The rows come from 6 hidden closed curves, with some noise, and rows from the same curve form a group. Each curve winds through 4 dimensions. The rows are also pushed far along 3 directions, which tell nothing about the answers.
Known rows, each followed by its group:
[-18  13 -27  25   3 -17 -24 -19   0  -1 -16]
C
[ -9  -6  12  -7 -35   9   8  -3  -4 -12  29]
L
[-19  -2   5  -2 -43  11   1 -13  17  -1  27]
C
[  1   5 -12   4 -21 -15 -18   4 -13  10   7]
C
[ 9 -3 -1 -9  4  7 18 11  2  7  2]
C
[ 10   2 -20   7 -13  12  -5  14  30   5  -7]
K
[-12 -19   2  -7 -14   4  14  -4  -6  14  10]
D
[-32  -5  27  -4 -38  15  -1 -11  -1   4  30]
L
[-16 -25  11  -8 -33   1  17 -11 -25  -3  26]
C
[  5  16   5 -12   8 -19  18  -1 -47   2  11]
D
[ -1  10   9  -7 -13   3   1  -8   9   0  13]
J
[ 28 -21  34 -33  15  12  38   3   1 -39  23]
C
[ 16 -20  22 -27  13  22  39   3  24 -21  15]
X
[ 14  12 -33  23  13  13 -16  21  39   1 -32]
K
[ 19  -1  13 -14   3   4   6  14   2 -18  12]
L
[  5   9  23 -13  -5  15  14   1   5  -5  13]
D
[-12  -9   4  -1 -21  23 -13   2  54  16   6]
X
[ 1 11  7  0 -8  6 -2  7 -4  7  3]
X
[ 21  16 -17   4  13  14 -14  17  56  15 -22]
L
[ -4 -11   5   4  16  18   4   0  27  -2 -14]
X
[-25  15 -44  41  -8 -15 -39  -4  -1  36 -34]
C
[-35   7 -42  41 -53  20 -27  -1  38  16 -10]
D
[ -4   5  16   1  21   0   9   0 -29 -19  -4]
K
[ 18   0  -4  -3  28 -19   1  -3 -19 -16  -9]
J
[-16   7 -14  13 -22   3   5 -10  -5   0   2]
X
[ 13   9  19 -11  14  -2  -1  14 -16 -17   8]
K
[  1  -8  54 -28 -12  23  34   5 -24 -31  39]
K
[-42  15  -4  23 -28   0 -13 -22 -14   6   4]
L
[  4   6  -4   2 -18  10   1   7   9   1   4]
X
[  2  -7   7 -11 -27   2   4   1  -2  -2  23]
C
[  4 -11  11   5  -2  57  12  21  68 -11 -11]
J
[-11  -9  11  -2 -37  21 -19  -3  49  11  16]
D
[ -6   1  21  -2 -12  36  -1   7  42  -4   6]
L
[-11   5   1   2  14 -18 -13  -9 -16  21  -7]
K
[-24  10   4   8 -24   2 -17  -5   1   7  12]
L
[ -5  -4 -10  -1 -19   2  -2   5  12  20   6]
D
[ -2 -21  28 -14 -10  20  31   2 -15   0  12]
C
[-12  -9  12 -10   1  10  19  -6   7  16   5]
J
[  5   6   0  -6  18  -5  28  -9 -23 -14   0]
X
[ 18 -17  15 -24  -3   0  20   7  -7  -1  18]
K
[ 42   1  -5  -9  56 -18   3  18 -16 -20 -22]
D
[ -9   5   4   0   5 -13   0 -23 -12  -1   0]
J
[ -5   0  -2   3 -17  15  15  -3   6  -7   5]
X
[ -8 -20  36 -17   9  14  18  -6  -3  -2  11]
X
[ -1   7   5  -9  12 -22   1 -21 -17   4   4]
J
[ -9   5  11  -7  18 -22   5 -14 -37  15  -2]
K
[-20   2 -15  23 -34  10 -23 -11  26  -6   0]
J
[ 17   3 -31  13  47 -14 -16  15  12   8 -39]
J
[  3  20 -13  13  -8   7 -20   3  28  -4  -8]
J
[ -9   2  -2   2   1   1   9 -12   1  11  -6]
L
[  7   7 -14   6  27 -10  13   4 -25  -1 -18]
D
[ -6  10 -13   9 -26   9 -16   3  30   8   3]
L
[ -3  16  12   2   2  -9   2 -11 -31 -20   6]
D
[ 19   7  15 -13  15   8  -8  19  19  -1   1]
K

New rows, each followed by its group:
[ -7   0 -12  12 -18  26   7   9  29   6  -7]
D
[ -3   9 -18  10  10   0   6  -6   7  -3 -12]
X
[  3 -15  41 -23 -27  31  31   8   0   1  27]
C
[ 13 -15  -4  -1   2   4   0  14   7   1  -6]
C
[ -2  -9  -2   7 -19  17 -16   9  35  -8   4]
L
[-22   9 -16  25  -5  -9 -20 -15  -9  10 -16]
C
[  1 -16  -9   8 -14  39   0  21  65  20 -14]
C
[-11  -3   1  12 -22   1 -16   2 -12   8   1]
X
[ 25   3   9 -11   1  21 -13  20  57   1  -1]
D
[-32  25 -29  33  -8 -50 -38 -30 -62  11 -10]
C
[18 10 18 -8  0  5 -5  9  2 -7  6]
C
[  7 -18  11  -4  -4  19  -2  15  21 -16   4]
K
[-12   6  -3  13   3   4  -4  -5  -2  10 -13]
C
[-14  -1   9  -1 -42   5  -5  -1 -10  15  21]
C
[-11   4   4  10   2   3  -1  -6 -10 -14  -2]
L
[-31  -2  21   1 -30  -7  21 -29 -60 -20  29]
D
[ 11  11   7   0  24   1   6  -3  -2 -17 -10]
J
[ 19  -9  -2 -10  22 -13   7   6 -13   1  -6]
K
[-54   2 -25  28 -42 -15 -20 -34 -14  39  -1]
K
[-19 -10 -15   7 -10 -12   1 -18  -9   0   4]
X
[ 19  17  -5  -7  12 -31  -3   9 -48   7   1]
C
[ 44  -6  15 -30  18  15  26  22  26 -10   6]
L
[ 12  -4   5 -15 -11   5  12   8   6   6  13]
K
[-20 -13   6 -10 -33  -3  11 -11 -18  19  24]
D
[  5  12  11  -4   3   8 -11  13  13   3   2]
K
[-16 -13  43 -20 -29  13  11  -4 -17 -13  40]
K
[ 12  -7 -12   0  10 -17   4   2 -23 -13  -2]
X
[ 19 -11   9  -8   2   8 -11  21  16   1   0]
X
[ -1   3  18  -9 -13  26  17   4  18  -7  13]
J
[  1 -17  27 -13  -2  27  39   8 -10 -22  15]
J
[-12   8 -30  18  -4 -26 -23 -14  -8  -2  -7]
C
[  7  18 -30   3  21 -45 -12   2 -45  21 -12]
D
[ -6  -4  36 -18   1 -10  17 -20 -41 -15  22]
D
[ 14  14  -9  -8  19 -44   0  -8 -54 -16   8]
C
[-29  -7  -4  15 -44  14   3 -17   1  -9  14]
L
[ -3   5 -21  10   9 -15   0 -11  -9  10 -16]
L
[  2  17 -16   2   2 -27 -22 -12  -3  12  -3]
J
[-42  -7 -13  13 -46  -7 -15 -20  -1  38  11]
D
[ 13  -5  20 -25  28  -3  27  -1  -7 -11  10]
X
[ 18  24  -2  -1  51 -45 -14  -8 -52  -8 -17]
D
[-18 -10  -4   5 -20   5  13 -18   2   9   3]
L
[-33  -8  10   4 -24   4  -9 -18   6  26   7]
K
[ -6  -4  19  -2  15  -5  10  -3 -36 -19   3]
K
[-12  11   9   7 -16  24 -15   6  33   6   2]
K
[ 17   9  -6  12  -1  15 -35  16  52   0 -18]
C
[ -3  -9  -5   0 -18  25 -17   8  72  31  -5]
L
[ 14 -31  35 -31  18  21  33   3  16 -18  15]
X
[ 12 -14   1 -12   8   9   7  12  26  10  -1]
J
[-12  13  -4  14 -13  17  -4  -1  14  -5  -4]
J
[  5  24   1   5   2 -17 -20  -4 -18  -1  -1]
C
[ 24   5  -9  -2   2  -7 -18  19   5   4  -5]
C
[ -8  12   5   6  -9 -17 -15 -16 -26  -9   8]
C
[-22   2  25  -7 -37  -1   7 -27 -20 -15  36]
C
[-23   5  23  -5 -28   8   1  -7 -14   2  25]
K
[-34  -3   3  13 -53  13 -12  -7  -4  -6  24]
K
[-33  11 -18  28 -30 -21 -34 -22 -26  13  -4]
C
[-30   0 -17  32 -27  13 -28 -11  31  18 -17]
C
[ -1 -10  -1  -4  -6  23   4  12  43  17  -2]
J
[  9  -5  -3  -8  30 -13   3  -1  -1  -2  -6]
X
[-30  10 -12  21 -13   7  -8 -19  15  11  -9]
C
[-29   8  11   7 -17   0  -7 -23  -6  10   6]
D
[ 12 -16  -1  -3   1   1   4  10  -3  -1  -1]
C
[-17  13   3   6 -28   8  -1 -11   0  -1  13]
J
[-7  7 18  1 -7 30 -4  8 31 -2  2]
K
[ -8  11   7   5  -9   1 -18   7  -2  -4   7]
K
[ 18  14  10  -5  21  -1 -10  19  -5 -14  -2]
K
[ -2  -9   1  -2 -26   0  -7  -1   3  -9  16]
D
[ -7  12  11   4   8   9 -11   3  11   0  -4]
L
[-14 -11  24  -8  -4  13  29 -19 -10 -17  15]
C
[ -4   6   0   3  18  -5  -9  -3   5  20 -16]
K
[ 39  11  32 -27  25  11  18  16   2 -30  10]
D
[  3 -23  20 -22   9   7  29   0  -5   3  11]
J
[ -4  -9  17  -7  17  -7  11  -7 -31 -15   5]
L
